The rows of a group lie close to one hidden flat surface of 11 dimensions, which may be shifted away from zero. Surfaces can cross.
Known rows, each followed by its group:
[  5   7  25   3  -1   4  19  -4   9 -19   9  11  14   7  11   6  -4   2
   6  -5] => botad
[  6 -12 -11   4  -3  -8 -16   1   9  10 -17  -8  -5 -13 -15 -21   1  22
  -2   2] => botad
[  3   5   8  -6   2   4   5  -2 -16  19   8   5  14  28   7  15  -4  -8
  14  12] => botad
[-24 -11  10  -9 -18  -8   2  -1  -9 -18   3  -1 -30   2   5  -2   7 -14
  -8 -23] => bibaf
[ 18  -3   7 -22  -6  -6 -13 -24  17  -3   3  -1   8   1   2  18   9  -8
  10  11] => buzut
[-14  14 -17   1  -1  -5   7  22   8  -4 -10 -13   0 -18  -8   8  -4   4
   4   2] => buzut
[-13   7  -1  -9  -5 -16  16   2 -10  21  -6 -11  -3   8 -14  26  -9  -1
   6  -8] => botad
[-13  -7 -15  -5  11  -2 -15   5  -2 -12  13   1 -16   1   8   2  33 -13
   0  -5] => mas
[ 22   9 -16   4 -12  18  -1   7  13   1  10   7  21 -10  -9 -15   0  18
   4  21] => buzut
[ -5  14  -6  10  -2   6 -12   3  11 -27   5 -20  25  -4  -2   1  -6  13
 -15  -2] => bibaf
[-13  -7   2 -26 -11  -8   9   2 -13   7   5  -6 -19  27  -8 -14  19   1
 -20  -4] => zevu
[-10 -11  13 -17 -22  -5 -14 -19   2 -12  11  -5   5  16   4  15  21  -2
  10   4] => buzut
[ 20  10   1 -22  -2  23  -1  -8   6 -23   6  -3  11   5  -1 -35 -10   7
   5  13] => buzut
[ -4  18  -9  -6  23   1  12  24  -5 -22   3 -10   6  25  10 -15  12   4
 -11   5] => buzut
[-11  -9  12  14  35   1 -11  12 -11  10 -14  -2   6  23  16 -14   9  11
  10   7] => botad
[ 13  -9  -9   2  10  -4 -10 -28  -3   3  15   7 -19 -10  -3  14   5 -24
  -6 -21] => mas
[  6   4   5  12  11  11 -26 -11  16 -15 -10 -19  33  -1   5  -6  -6  15
   2  15] => buzut
[-14   0 -14  -4  29  -6  -5   8  -5  -1   6  -3 -17   0   5  10  22 -19
   1 -10] => mas
[ 25 -11  10   8 -16  -9  -1 -11  23 -12  -8  10  -1  -1  10  -6   9   5
 -12   8] => bibaf
[ 12  -9   2 -12  -5 -22 -12 -10  -2   4  11   0   4  32   5  15  28   2
 -12   2] => bibaf
[  1  13 -10   3  37 -13   3   6   2   9   0 -13  11  14   0  18  11   1
 -13  -4] => mas
[ -1  14   1   3  -2 -11  26  19  14   2 -13  -7   2  -8 -12  -3 -16  18
 -15  -6] => mas
[-1  4 14  7  1  2 30 -8 12 10 -2  5  2  7  1 20  4 -9  2  5] => bibaf
[-10 -10   2  -6 -12 -12  -4  19   2 -17  -7   3 -10  11  18  -9  26   4
   8  12] => buzut
[-4  0  7 30 -9  8 16 10 -1  7 12 25  2 -6 13 19 -4 -9  4 -5] => botad
[ -8  -9  -6  17  24   1   1  18 -15  43  -3  12  -2  16   0  -5  15   7
   0  10] => zevu
[  1 -15   2   8  -2  11  -6 -15 -13  29  11  13   2   7 -10  -3   6   6
  14   2] => zevu
[  1  -3   5 -16  -5  -5   8   0  -1   3  14  17  -4  12   9  17  23 -11
  19   8] => zevu
[ 14  -3  12  -4  -7  -4  26 -15  -2  19   6  14 -17   1 -12   0 -15  -3
 -13 -21] => mas
[-16   4  11  -8 -17  -6  29  16  -3   7  17  16  -5  15   0  18  16  -1
   5  -3] => mas
[ -6  10  17 -19  25   9  12 -13  -5 -10  12  -6   2  16  -1  -4  -2  -4
   2 -16] => botad
[  9 -19   6  14   2   9 -27 -21  -5  22   1   2  17  14  -3  -8   7  15
   5  10] => buzut
[ 26  -4  -8   1   0 -19 -16  -2  15  -5 -19  -7  -1 -11  -1 -10 -12  12
 -17  -2] => bibaf
[ -1 -15  10  25  -1  16   8  -9  -3  20   0  18 -16 -12  -3 -12 -10  -5
  -1  -9] => bibaf
[-11   6  -5  10 -36   4  -1  17  -1 -24  -9  -3  -8  -9  19   6 -20 -17
   0   8] => botad
[ 28  -4   4   6 -23  -9  -3  -6  11  -7   3  17   2 -13   3   1 -13   4
 -10  -6] => bibaf
[ -2  15 -21 -23   3   8   6  11  -5   8  18   3  -6   4  -2  19  10 -22
   8   8] => botad
[-10   1  15   9   9  15  23  20 -10   8   7  15  -6  17  11 -18   1  -3
 -20   0] => zevu
[ -3  -3  17   4  -7  15  11  -2  -3 -15  10  21 -22 -16  11 -11 -19 -19
   1 -20] => bibaf
[ -6   5 -20  -5  28   2 -17   7   2  -1  -9 -25   4   4  -8 -18  10  10
 -12   5] => zevu
[-13  -3   6   4  -4  10  -5   6   0 -12  -7  -8   6   0   1 -20  -5  14
   8   4] => mas
[ 15  -8  11   3   9  -6 -15 -24  15 -13  -7  -5  -3  -4   8   2  -3  -9
 -11 -10] => buzut
[-12  -9  12   0   7  -5   6   1 -12  12   7  14  -2  18  12  19  20 -10
  24   4] => zevu
[ -9   9  13  -7   6  -9  19   1  -3   0 -21 -12  -9  -7  -5   3 -32  -2
   4 -15] => botad
[ -1  -3  -6  14   2   9   6 -23   6  30  -2 -16   7   1 -27   5   2  10
 -14   1] => bibaf
[ 10   2 -10 -11 -19 -15  17  15  12   9  -7   4 -14 -10 -11  -3   2   5
 -18   3] => zevu
[  4 -21 -10  40 -13  -1 -17  -6   9  -4   0  12 -15 -28   0 -10   6   4
 -18 -16] => mas
[-13  11  14   7  -4  -4  13  21   1  -3 -12  -9  27  19   9   8  -3  18
   5  19] => zevu
[ 10   7 -22  -8 -21 -13   6  12  17   4   8   8  -1 -14  -9  21  19   1
   1  10] => buzut
[  5  -9  -5 -12  22   7 -17  -1  -6   6   5   4 -13   9   5 -20  12  -6
  -1   0] => bibaf
[ 10   5  -6 -11   5   5   2 -11  12 -21   3  -5 -16 -16  -6 -13  -6 -11
 -16 -15] => zevu
[-14  10  18  -6 -11  -8  27   4   7 -12  -4  -3   0  -9  -7  10 -14   6
   9 -14] => botad
[-14 -12  11  22 -19  21   6  -3 -16  28   6  14   4   0 -11 -10 -11  13
  12   1] => zevu
[-15   2   9   8 -16 -17  13   3   1  -1   0  -2   7   7   2  30   6   2
   7  -3] => zevu
[ 18  -6  -9  15  -6   6  -7  -6   2   2   7  11  -9  -5   5  -3  -3 -11
 -15  -4] => botad
[ -6  -7  -3   8  -4  -5   2  -3  -3  14   2 -10  -8   7 -20 -14   4  19
 -27 -19] => mas
[ 27 -19  -6 -14   3  -5 -20 -15  12   1   5  16 -20  -2   7 -10  26 -12
  -3   5] => buzut
[ 10   4  21  -1  -1   2  21  -6  -6  23  -1   9  19  19  -4   6 -16  12
  13   7] => mas
[-1 -3 17 25  1  3 -1 -1 -2 -5  0  5 17 16 15  4  0  8 -1  4] => buzut
[  0 -12   6  -3  -6  -9   6  11   6  -6 -12  16 -33 -17  12 -12  -1 -13
   2  -8] => bibaf
[ 11   6  -7 -12  -9 -10  14  12  11   4  -5   2  -4  -4  -6   0   2   5
 -11   7] => zevu
[ -3  -1 -21  -3  22  -2  -4  18   3   9   4  10 -19 -13   1   3  21 -12
   7   1] => mas
[ 15   0   7   2  -7 -10  -7   1  -3 -21   8  13  -8 -10  13  -1 -21  -7
 -13 -23] => bibaf
[27  9 -2 -6 14  8  6  4  9 13  2 17  8 -3  3 -1 -7 -3 12 16] => botad
[-23  -5   7  -5   0  -9   6  15 -12  10  -3   5  -4  14   7  11  14   0
  22   7] => mas

New rows. What belongs after each?
[ -5  -2   3 -11  12   7   5  -4 -20  29  11  -2   2  33 -10  -8  10   5
 -11   3] => zevu
[ -2   8 -21 -11   0  -2   5  26  11   1   4   2  -6  -7  -4  -1  23   1
  -8  13] => zevu
[ -5  -7 -10  -2  23   8 -16  -2  -4  12  -9  -3  -5  -8  -3 -12   3   0
  23   5] => zevu
[  0  10   5  15  20   9  15  10  -5   1  -7   0   6   3   5  -8 -21   2
   0  -2] => buzut
[  9  -1 -11   2   9  -2  -2  16  10  12   1   9   4   3  -2  -8  20  13
  -2  12] => mas
[-13  19  -4  -1  -6  12  13  22  13 -22  13   1  17  -3   6   8  12   1
   2  12] => zevu
[-17   6   7  -7  -4  31   9  -4  -9  -8  13  -3  -3  -2 -10 -24 -15  -2
  -1  -8] => zevu
[ -1  12  -7 -20   1   4   1  -2  19 -37   0 -13 -13 -25   0  -3  -5 -16
  -6 -10] => buzut
[  0   9  18 -11  23   4  19  -1   4 -20  -4   3 -15  -6   9 -10 -17 -16
   1 -18] => botad
[ 3 -6 -3 19 -1 -3  2  0  3 12  5 14  2 -7  1 14  9  0  4 -1] => zevu
[ -2  -8  14   2 -26  10   1 -21  -7  -8  12  -1   1   9  -7  -8  -8   5
  -3 -10] => buzut
[ 10  -5  18   2 -15  -5  22  -3  -1  14   7  21  -2   9   0   7  -4   3
   3  -4] => mas
[  0  -7  -7   2  10  -4 -10   4   7  11 -19  -9  -1 -12 -14 -23  -3  25
   4   1] => botad
[ 9  2 -5 11 17 11 -5 -2  3 12 19 15 12  7  6 13 17 -6  0  5] => buzut
[  5 -12  -4 -13  -7 -29  -3 -12   5  -5  -7  -7 -23   3  -4   8  18  -5
 -12 -14] => zevu
[ 10   9   1  -8  -7  14  -7  -8   8 -14  -4  -1  20 -15   0  -2 -16   2
  30  17] => mas
[  4  -1  -7 -20   1  12  -8  -2  -8  10   7   4  -9  -8 -11 -16 -10  -2
  10  -2] => bibaf
[ -9 -12   2  -4   2   6 -16  -5  -9  13  -6 -11   8  11 -14 -24   3  24
  11   6] => botad
[ -9   6   0  25  -1   0 -11   5   0  -7  12  -7  29  11   4  17   5  12
 -12  -3] => bibaf
[  3  -7   6 -13  -4   4   5 -18 -13  24   8   7  -5   8 -13   2  -1  -2
  18  -1] => zevu
[ -4  -9  16  15  -2  -7   3 -15  -8   0  -4 -10  -2  19  -2  -5  -8   7
 -30 -18] => zevu
[ -1   3   1  -7  -5 -12  10   3  -4  27 -14  -7  10   7 -12  11  -7  15
  13  12] => zevu
[  7   2  13   0 -22  16   4 -21   6 -20  20   6  12   1   0   0  -1   0
   0  -2] => zevu
[ 14  14  -8  11  33  13 -12   0   1  -4  -6 -15  19  10  10  -5 -16  -4
 -11   7] => botad
[ -9   1 -21   4  19   1  -5  19  -1  20  -6  -2  -5 -14 -10  -3   7   6
  10   6] => mas
[ 21  -4 -18   3  13   3 -19 -12  10  10  -7  -9   1 -14 -14 -17  -5   8
 -12   1] => buzut
[ 11   2  15  -8  21   7   3 -23  -2 -11   8   0  -3  13   7  -6  -4 -13
  -6 -11] => zevu
[  2 -17  -1  -2 -13  -1  -2  -3  -4  -2  12  19 -31   0   8  -6  15 -18
  -6 -11] => botad
[ -5  -5  15   3 -14  13   2   1  -1  -3  -2   5   8   3   1 -21  -8  16
  14   7] => mas
[-14  21  -1  -3  11   9  18  11   0 -15   8  -9   5   1   1   9  -7  -8
  -1  -7] => buzut
[ 16  -1 -10  20 -17  -5   9   7   9 -13   9  13  -4  -4   3  -8   9   8
 -24  -5] => buzut
[  5 -15  14  10 -18  -6 -10 -35  -2  -7   3  -6   3   6  -6   3  -3   6
  -6 -16] => zevu
[ 15   0  -6 -29   7 -14  -6   5  11  -3 -13  -3  -3   5   4  -6  16   3
  16  21] => zevu
[-15  -3  19  21 -30  -1   8  -3 -11   8   8   6  17   9  -1  22 -12  11
   5  -7] => bibaf
[  7  -4  20 -11 -12  14   9 -21  -5   5  -2   7   2  -3  -6  -8 -24  -1
  26   0] => zevu
[ -5  -4 -20  12  10   4 -22   7   4  22  -5  -9  14  -6 -10   1  12  17
   8  16] => buzut
[ -2 -14  12  16 -12 -11 -12 -20   1 -17   2  -8   2  14   5   3  13   8
 -17 -12] => zevu
[ 15  -5  10   9   1  13   0 -14   4  -7   3   8  -2  -1   1 -22  -8   1
 -13  -5] => zevu
[ -9   9  26 -24  -5   9  21  -3   5 -12   0  -1  12   0  -9 -11 -10  16
  28   0] => botad
[-15 -14  20   8  -1   7   9  -1 -18  13  -1  10 -12  16   6 -12  -1  -1
   3  -6] => zevu
[ -1  -2   2 -16 -10 -19  -5  -5   5 -11  -3 -14   3  16   0   8  15   5
  -9   2] => bibaf
[ 12   7  -8  15  21  -3  -9   3  -2  14   1   2  12  -2   0   8 -13   4
 -11  -7] => bibaf
[-31   6   0  30  -1  18   4  22  -3  -8   7  -2  13  -2   4  -2   5   9
  -5   1] => zevu
[  2   4  16 -12  22 -18  -1  -4   1 -21 -14 -20   7  33  16  -1   8   1
 -13   0] => zevu
[  2  -9  15  -5 -10 -20  15   6   9  -1 -18  10 -19  -9   4  -4  -3   5
   8  -7] => botad
[-18 -10  12  16  21  11 -13  -1 -14  -9  -5  -7  -7  13  11 -25  -3   0
  -5 -13] => botad
[ -3  -3   6   9 -10   3  12  -7  -1   9   3  10 -11 -14  -5  10 -12  -9
   3 -13] => buzut
[ 12  -1  -6 -32 -17  14  -3 -17  -1 -12  25   2  -5  12 -10 -18  14  -2
   0   2] => buzut
[ 20  12   8  -3 -21   6  19  -1   6  -9  19  26   0 -21   3  13 -27 -14
   4 -12] => bibaf
[ 12   7   2  15  35   9   5 -11   0  17   0  -2   7  -4 -11  -5 -19   4
 -11 -15] => botad
[ -6   3  -7 -20  15   1  -1   5   0  13 -10 -13   2  -2 -17 -14  -2  15
  14   5] => botad
[  9 -10  14  -1   8  -6 -14  -8   8 -28   0   3   3  19  25  -5  24  -2
   1   6] => zevu
[ 16  -6  12 -11  19   1  -6   7   4  -7 -18   6  -1  11  21 -27   1   1
  17  21] => buzut
[  8   1  -4   9  18   4   9   0  -2  23  -4   5  -7  -6  -8  -6 -11  -2
 -12  -7] => zevu
[ 27  -3   6 -28  -8 -12  -6 -15  10  -6  -8  -7   6  14  -2 -11   0  11
   3  13] => botad
[ -2   7  23  -6  12  12   2  -7  -3 -19  -9 -12  18  13  10 -15 -21   5
  14   4] => mas
[-16  -4  -1 -21 -17 -12  10   9  -6  11  -8  -3 -13   4  -8   5   8   3
  14   5] => zevu
[ 12   0  -8   3 -22  -4  11  11  13   6   4  12  -1  -8  -6  -3   8   9
 -16   7] => zevu
[-14  -3   5  16  10   2  -2   6 -12  -2   0   0  -5  14  14   4   0 -10
  -5  -6] => botad
[  1  -1  -1  21  -2  -3  -9  13   6   4 -11  -2  22   5   7   0   5  20
   5  18] => buzut
[ 10   6  -3  13   4 -19  10   0  13  -4  -7  -5  -3  -4  -1  13  -1   1
 -27 -12] => zevu
[-16  10  10   3  -1   3  27  19  -8  20  -3   6   9   9  -1  11  -9   4
   9   9] => zevu
[-22  10  -9  11  -8  -6   5  15  10 -17   3  -8   7 -13   1  25  11  -1
   4  -4] => zevu
[ 17  -4  -9  20  20  -4 -20  13   1   3   9  18   6   2  17   1  11   1
 -11   0] => bibaf
[ 20  -7  -7   6  -7 -28 -16   2  14 -10  -2   1   3   5   9  10  19   9
 -22   0] => bibaf
[-37 -18  11  12 -12  -8  -4   5 -19   4 -14 -13 -12  15  -2 -11   6  13
  -5  -9] => zevu
[  9 -12  -4  -6   2  -9   1  -7  -2   9   9   8 -20   9  -3  -3  20  -7
 -20  -9] => zevu
[-15 -14  -9  17  -6  -3 -13  11  -5  21 -16  -4  -8 -12  -8 -10   0  14
   7   2] => buzut
[ -6   2  13  11  -1  15   5  -3  -3   3  -9  -4   9 -10  -8 -16 -30  12
   9  -5] => botad
[-21 -14   9  22  -4  10   2   6 -12   6   0   8 -14   4   4 -18   2   3
  -9 -10] => zevu
[-19  -1  -6 -15   5  -2 -22 -18  -9  -4  -8 -40   9  12 -21  -8   1  16
   3  -4] => zevu
[  6  -4   9  -1  -1  -2 -12 -17  16 -11   3   0   4  -5   8  15   6 -10
   1  -1] => buzut
[ -3   9  -8   2  -2  11  -1  16  10 -22  -1   0  -2 -15  10  -8  -4  -7
   2   5] => botad
[-18  13 -12   8  31  15   9  22 -12   6  15   1   5  15   6   3  15  -5
   3   2] => buzut
[ 13   3   8   3  -7  11  10  -5   2  12  -9  -2  10  -3 -12 -21 -25  16
  -9   6] => zevu
[-13 -15  -7   2  11 -15 -12  18  -7  21 -22  -5 -10   7   1  -9  16  13
  12  13] => zevu
